The same things were measured in two ways. Each way mixes the same 9 hidden numbers, adds some noise and spreads widely along 6 directions of its own, which tell nothing about the thing.
(in the rows, 128 means zero)
Some things both ways: the first way, then the second way.
[171 105 149 113 154 137 137 168  71 141 165  92 142 123 116 189 152 119
 109  66 114 101]
[158 115 121 137  99 170 153 130 109 128 140 148 144 153  94 124 177 170
 111 176 112 136  96]

[139 112 126 128 169 184 129 133 104 117 134  65 151  99 107 184 133 156
 115  99 123 111]
[123  58 168 146  70 129 117 127 128 138  91 138  97 126 159 135 102 104
 152 132 110 134  93]

[129 162 166 205 154 136 158 155 104  41 129 166  89 129 181 153 119 116
 122 132 109 154]
[106 121 137 151 121  93 150 142 104 144 139  97 103 128 177 111 125  97
 130 132 125 150  95]

[113 127 103 135 131  77 136 106 101 100 120 109  60 151  83 124 125 117
  69 110 149 134]
[ 91  74 136 155 114 112 117 108  95 113 129 144  81 129 230 133  86  32
 146 115  97  92  92]

[108 128  92 127 112 108 126 101 170  94 111 146 133 133 179  81 142  81
 109 124 141 123]
[161  65 126 143  78 153 131 146 127 121  83 155 105 140 157  92 107 129
 130 173 100 161 128]

[ 88 146 105  87  70 138 123 152 202  99 138 187  93 105 135  70 156  95
 107 122 164 162]
[127 131 172  98 164 140  63 103 166 154 131 156 186 170 119 172 108 160
 140  66 161  56 164]

[ 98 154 144 101 135 190 125 160 116 137 192 154 197 101  83  96 138 149
 112  91 117  96]
[179  71 184 116  91 176 149 130 131 119 128 147 124 157  94 133 175 158
 124 182  76 157  92]

[122 101 127 146 120 158 143 107 142 151 100 118 118 148  88 128 147 113
 133  93 153 155]
[ 82 125 129 182 149  44 141 152  86 115 136 119 114 104 192 121  47  61
 133 107 159 114 155]

[ 84 110  65  89 153 102 132  93 177 151  70 146 159 129 123  74 151  82
 127  96 152 144]
[157 157 170 125 125 162 134 166 129 123 123 158 157 132 112 111 110 164
  98 208 119 142 159]

[149 111 121 119 157 168 137 157 114 145 103  67 106  97 107 174 139 153
 131  88 132 142]
[ 96 133 187 121 132  68 148 169  94 158 200 136 132  99 133 120 134  85
  97 152 172  96 186]

[122 134  92 125 142 161 159 197 147  99  98 115 114 124 163 189 150 129
 119 100 141 118]
[131 102 156 152 113 121 161 166 108 132 158 154 154 123 115 113 106 124
 103 163 189 110 159]

[133 123 134 144 146 143 151 136  95 110 100 139 104 159 104 168 125 129
 105 111 128 127]
[145 131 153 129 130 152 105 123 144 106 136 136 162 178 120 138 132 160
 109 122 130  71 143]

[143 112 163 143 108 178 129 104  74 176  78  92  99 160  48 157 100 193
 134 137 143 117]
[171  54 142 129 140  93 141 133 136  95 141 124 111 147 122 121 134 131
 111 116 127 110 156]

[107 143 158 131 130 113 121 141 106 132 125 156 106 114 133 144 124 153
 149 155 141 140]
[156  67 145 136 126 168 152 118 105 124  96 151 132 146 157 137 132 134
 132 150  74 167  37]

[105 105  84 116 111 123 100 103 158 136 126 127 109 127 102  54 159 106
 121 127 130 136]
[ 57 129 121 163  99  99 102 124  63 143 121 156 105  92 208 142  78  53
 139 122 144  95 102]

[ 85  91  80 123 155 140 139  45 165 139 135 147 157 150  80  82 163  72
  98  72 168 159]
[140  99 140 106  86 112 153 152  93 150 137 136 163 134  98  86 197 187
 118 142  82 150 119]

[ 98 145 105 105 124 168 141 179 152 130 143 134 128 120 130 161 152 151
 131 108 149 120]
[147  59 160 127 112 169 126 110 160 150  80 162 146 131 128 184 100 150
 138 121 125 113  47]

[146 104 146  99 121 101 137 113 158 131 103 112  98 124 113 145 152  81
 131  90 145 181]
[147 129 120 135 152  94 146 121 145 132 118  82  91 129 138 125 109 131
 146 122 157 194 103]

[102 140  99 159 156 136 165 121  97 102  93 125  57 165  68 150 116 152
  84 108 151 146]
[138 122 152  92 144  51 170 149 118 134 183 116 100  77 104 121 165 121
  95 156 125 132 152]

[120 164 132  79 150 205 136 192 116 130 156 119 158  88  84 141 128 177
 110  87 109 107]
[152  74 180 100 158 112 126 114 160 159 140 131 103 112 114 190 140 117
 129 121 140 124 104]

[128  89 131  86 128 125  94 101 161 163 166 135 190  94 167 119 177  86
 159 108 146 136]
[108 123 147 141 100 151 131 154  60 144 150 186 200 158 133  98 141 142
 125 146 120 110 142]

[114  86  99  71 136 109 109 107 145 154 162 137 148 116  82  97 179  75
  99  74 146 141]
[ 78 131 153 168 143  94 119 137  47 121 151 171 141 118 189 134  81  56
 142 130 110 103 146]

[137 100 109 106 177 151 129 125 115 120 143 119 159 115  93 126 157  96
  90  68 115 131]
[109 132 121 151 128 109 109 126  92 150 105 140 131 122 150 152 113 125
 145 120 113 135 113]

[149 122 207 201 147 137 132  86  33 151  74  44  76 127  89 231  74 218
 162 166 163 146]
[135 122 127  99 135  68 166 126 130 145 186 109 148 124  76 111 173 163
 130  96 163 120 143]

[142 119 141 121  93 115 108 134 122 114 142 128  90 140 145 159 140 131
 128 153 133 112]
[171 106  96 114 126  98 128 106 161 130  95 131  83  89  84 159 113 161
 147 134 134 163 126]

[158  75 132  63  82 175 112 114 185 170 166 145 125 137  97 136 188  83
 133  72 151 163]
[113 143 141 129 133 156  61 101 126  93 100 153 179 183 165 137  84 147
 128  79 117  53 125]

[126 121 130 142 115  98 133 172 116 111 123 117  99 119 114 104 148  91
 102  96 129 134]
[ 78 113 138 207  95 169 119 131  71 128 144 150 146 192 208 122  94  64
 139 124 160  83 100]

Other things, the second way, with their names:
<478>: [183 122 129  96 108 183 122 116 173 155 107 112 135 179 105 116 190 209
 128 151  94 163  88]
<289>: [154  74  90 124 142 109 123 129 119 155 116 143 111 130 155 117 138 131
 122 116 151 148 136]
<99>: [125 179 136 161 115 116 146 147 100 100 157 111 113 133 123 105 117 116
 113 184 151 143 151]
<596>: [152 117 137 131 142 155  99 105 163 124 114 126 105 166 151 154 121 127
 131 130 113 112 113]
<228>: [141 114  93 102 127  50 128 125 123 135 152 127 108 104  99 100 146 144
 134 106 156 127 194]
<169>: [152  99 112 109 107 167 116 105 143 152  95 173 162 133  97 162 139 187
 133 120 127 109  85]
<531>: [106 128 153 150 126 109 119 136  78 128 179 166 131 133 135 129 117  81
 124 143 172  94 188]
<655>: [103  44 139 166  60 145 128 128  84 133 118 166 146 155 173 111 113  99
 147 113 128 101  90]
<27>: [ 59 101 127 192 107 138 112 115  38 108 113 171 138 137 240 137  60  38
 139 109 124  86  58]
<552>: [151 140 134 149 108 126 138 137 135 109 109 117  85 109 116 127  89 127
 122 186 154 167 131]
<272>: [159 105 138 117  99 157  97 118 161 159 107 154 160 157  72 152 146 197
 139 119 157 112 143]
<41>: [106 147 102 113 163 100  89  80  99 131 115 123 133 125 156 151 104 127
 150  62 155 131  87]
<132>: [121  88 109 138  85 132 111 103 116 158 101 153 141 124 104 166 143 164
 147 100 123 100  79]
<261>: [118  36 152 119 140  70 137 131  84 157 182 159 162 155 139 110 162 109
 148  60 138  97 163]
<606>: [151 123 138 143 102 182 130 130 102 125 130 162 179 180  94 121 159 183
 131 153 107 126 117]
<320>: [145 124 115  98  86 203  79  95 131 121 125 181 169 192 124 112 158 172
 126 127 115  71 129]
<98>: [115 146 172  94 136  72 110 114 137 137 187 103 109 140 119 121 161 113
 142 102 124 107 175]
<557>: [125 125 125 109 116 110 125 129  82 158 139 141 144 133 129 112 188 160
 133 128  81 150 112]
<140>: [180 130  68 153 129 126 163 136 110 123 125 102 118 159  99  83 157 182
 128 158 151 213 126]
<407>: [140 110  92 152 109 151 139 126 111 117 105 147 160 156 142 110 117 159
 124 130 126 121  95]
<666>: [ 87 130 147 135 129 104  92 117 117 173 152 155 169 150 129 148 110 123
 166  70 178  83 165]
<89>: [137  73 103 174  94 147 143 109 105 115 120 140 134 165 124 132 117 133
 149 112 167 125  83]
<370>: [138 139 170 108  49 187  80 109 174 138  80 155 116 129 100 157 123 166
 135 174  86  98 107]
<479>: [133 187 170 102  78 165  92 122 144 102  86 117 128 134 123 113 108 174
 131 172  74 146 103]
<738>: [160 116 170  65 119 133 101 120 154 132 145 122 140 161 110 103 172 172
 112 120 123 121 144]
<5>: [135 115 133 146 115 166 119 127 110 107 104 147 142 155 165 128 111 135
 107 145 111 114  88]
<85>: [129 118 141 132 158  64 140 113 120 111 145  98 100 116 129 147 115 111
 138 103 136 141 118]
<402>: [130 148 201 114  96 174 101 141 132 110 111 142 105 136 177 119 112 105
 110 205  57 127 114]
<48>: [120  77 118 136 141  93 149 122  94 148 180 133 126 156 156 106 147  90
 144  94 172 130 135]
<283>: [166 108 119 110 124 153 150 108 147 145 143 109 129 174 109 109 170 167
 144 126 144 173  85]
<705>: [154 150  92  90 159  72 114  96 142 149 107 100 110 103  83 151 147 188
 150  91 135 181 114]
<241>: [116 168 150 146 144 124 120 114 149 115 128 111 100 138 162 133  56  89
 160 140 151 146 129]
<386>: [144 121 104  98 160  16 185 164 107 160 185 128  88  49 103 101 165 118
 102 164 140 157 198]
<681>: [ 94 156 158 112 108 120 111 138  94 121 159 155 171 139 149  99 122 125
 114 130 122  78 152]
<456>: [147 110 108 131  78 153 114 127 125 152  88 157 175 151  89 116 138 208
 150 124 121 136 119]
<248>: [ 82 109 167 145 132 121 102 130 110 162 141 169 175 154 176 144  96  98
 159  89 124  72 143]
<613>: [133  85 157 110 151 115 144 141 105 124 185 144 185 175 145 106 180 139
  94 102 105  63 142]
<669>: [149 111 135  90  81 163 119 114 146 149 129 150 154 145  85 141 195 193
 114 134  98  86  93]
<422>: [107  24 114 171 131  77 141 115  79 142 141 155 119 126 161 161 121  76
 150  67 149  95 105]
<625>: [118 113 127 177  87 148 156 143 105 148 121 135 143 152 147 109 111 127
 152 152 130 153  89]
<434>: [161 122 121 127 134 167 122 119 130 105 122 169 145 157 134 124 117 143
 123 157  95 110 134]
<326>: [132 117 128 126  73 126 106 109 153 106  80  98  71 126 163 116 106 125
 135 136  94 133  85]
<430>: [121 103 130 133 129 111 109 121  80 141 109 134 112 120 167 139 141 117
 129 119 103 151  90]
<101>: [128 169 103 120 140 141 130 117  83 132 140 165 138 109 120 133 127 133
 116 167 153 143 116]
<221>: [148  78 163 155 160 124 137 135 134 117 139 141 140 177 144 131 102 115
 145 119 125 126 152]
<710>: [120  76 101 135 118  91 108 113 130 171  98 147 130 106 129 159 102 138
 151  71 182 114 118]
<258>: [158 140 143 102 125  94 132 145 124  66 158 122 116 133 115  69 123 135
  93 166 123 119 202]
<720>: [111 116 167 123 118  77 131 129 121 154 175 124 119 119 106 141 145 110
 138 117 158 107 156]
<192>: [178  84 131 115 130 157 104 127 151 152  84 141 120 149 129 152 160 179
 122 145  83 147 111]
<410>: [136 146 163 137 154 108 128 149 101 109 178 122 134 156 129 101 126 114
 106 150 171 132 189]
<242>: [135 151  99 126 113 106 133 117  79 106 107 116  93  98 132 115 144 143
 122 164  73 186  85]
<503>: [141 160 121 131 176 109 144 119 109 113 126 130 106 104 145 146 101 116
 131 161  92 169 106]
<63>: [115 167 129 133 134 143  80 131  97 143 107 164 157 139 154 130  97 138
 130 141 135 122 155]
<32>: [160 115 120 144 170  59 146 120 181 159  83  91  72  70  90 198  77 147
 163 118 156 187 107]
<432>: [153  98 168 102 109 120 131 138 143 136 153 151 129 126  89 135 163 149
 111 154 111  98 159]
<348>: [160 134 108  97  85 109 133 131 149 159 117  99  71 101 100 108 185 169
 122 177 102 182 121]
<136>: [125 125 120 134 139  45 161 161  88 137 179 173 127  65  84 121 114 111
 120 160 172 118 225]
<74>: [110 165 167 112  95 106  96 120 173 141 141 106 102 122 116 141 114 127
 136 131 150  87 160]
<336>: [156 109 151 145 120 118 114 142 150 109  96 140 138 137 103 144  91 165
 127 136 125 111 165]
<240>: [133 126 116 150 134  79 170 157  98 118 182 131 159 136  93  85 122 142
 115 128 205 127 185]
<458>: [ 87 121 148 181 104  99 170 171  37 128 183 157 144 134 168  75 110  69
 128 163 144 137 161]
<601>: [149 118 151 121 156 129 131 123 146 145 126 124 117 134 134 157 140 136
 132 142  94 145 102]
<51>: [134 106 177 160 109 149 155 136  98  81 131 143 117 143 158 111  71  80
 131 175 131 152 100]
<216>: [137 148 130 103 131  89 119 146 122 138 124 138  90  81 147 104 103 113
 117 171 126 161 171]

Some of these things the first way, each followed by its name:
[143 134 183 111  96 148 139 169 115 145 161 119 141 100 112 149 138 120
 119  78 152 132] => <221>
[ 95 170 174 150 122 117 131  90 109 138 101 114 144 103 100  74  83 157
 135 135 144 140] => <283>
[107 106 126 113 109 130 107  92 142 160 138 116 142 121  77  84 146 120
 134 118 145 138] => <720>
[159 131 167 145 100 124 147 159 118 110 124 134 104 127 132 113 136  85
 103  82 123 141] => <140>
[173  97 165 135 124 162 140 132  85 182 124  62 124 128  97 186 137 143
 132  68 149 129] => <407>
[ 55 151  99 138 106 149 150 126 142 142 146 114 124 101  41  31 137 115
  63  51 194 153] => <248>
[153 122 137 117  69 121 123 189 130 119 149 150  49 117 126  89 161  89
  92  89 137 153] => <192>
[107 153 128 155  69 137 114 180 133  86 163 171  91 129 195 122 142 133
 124 163 143 100] => <136>
[131 130 133 174 152 171 141  90 111  82 118 126 113 159 116 145 116 138
 114 130 109 127] => <326>
[104 155 130 121 106 125 143 124 128 119 120 102 106 110  82  89 114 129
  84  89 158 140] => <48>
[124 140 171 139 126 147 123  94 115  97 169 136 126 112  93 110 120 125
 105 116 131 149] => <98>
[140 136 179 134 202 212 137 100  72 121 137 125 205 130 100 199 102 179
 145 124  87 101] => <85>
[142 124 181 154 122 109 108 160  73 115 141 139 112 105 160 167 128 139
 143 156 126 121] => <606>
[149 132 152 159 100 117 130 119 107 132 131 112  81 136 155 131 128 129
 126 120 146 137] => <386>
[144 105 144 146 170 164 131  95  68 164  85  40  97 104  63 188 109 190
 124 108 160 150] => <681>
[136 132 131 106 117 103 105 159  93 147  93  99  62  93 107 120 118 165
 125 145 131 134] => <101>
[147  96  98  78 171 129 111 113 126 136  86  91 136  86 116 121 139 110
 106  95 124 139] => <63>
[151 136 103 111  99 144 146 190 138 100 124  82  20  89 111 130 146 125
  65  63 159 167] => <216>
[136 125  67  85 246 129 172  97 125  24  71  95 100 126 129 249 119 110
  45  82 129 147] => <738>
[144 124 170 137 107 189 115 112 143 142 177 115 181 117 131 103 144 125
 153 106 109 120] => <74>
[ 73 180 159 211  67 167 111  72 122  98 107 169 108 142 124  25  71 183
 130 208 139 115] => <228>
[ 93 176  94 129 105 143 139 127 174  68 104 184 117 133 166  37 117 104
  87 125 120 122] => <289>
[184  82 154  75 150  67 129 141  84 163 141  83  77 117  92 209 164  94
 108  59 149 162] => <503>
[127 132 151 101  50 164 110 158 153 145 135 134  15  97  50  89 141 157
 116 125 163 193] => <41>
[145 139 114 149 166 187 165 138  80 106 142  57 115 114  47 103 120 133
  40  25 116 124] => <348>
[172  93 139  73 116 126  90 161 106 157 138  70 119  83 114 161 153 133
 125 112 121 113] => <531>
[111 127 115 146 104 132 133 139 122 141  86 148  66 150  86  93 133 134
 123 130 143 150] => <5>
[103 133 119 109 114  86 128  98 128 141 133 150 141 148 120  87 134  96
  99 105 154 114] => <434>
[104 129 101 154 109 132 121 157 106 110 144 102  68 118  88 102 139 144
  87 122 145 121] => <370>
[143 113 180 150 117 134 100 102  85 150 156 115 104  89  98 101 129 138
 131 122 141 161] => <557>
[110 125  84  87 140  95 121  64 144 102 128 126 146 136 129  95 131  93
  75 111 141 104] => <320>
[152 136 157 123 126 208 123 178 115 141 135 112 168 105 126 130 132 157
 151 112  88  97] => <552>
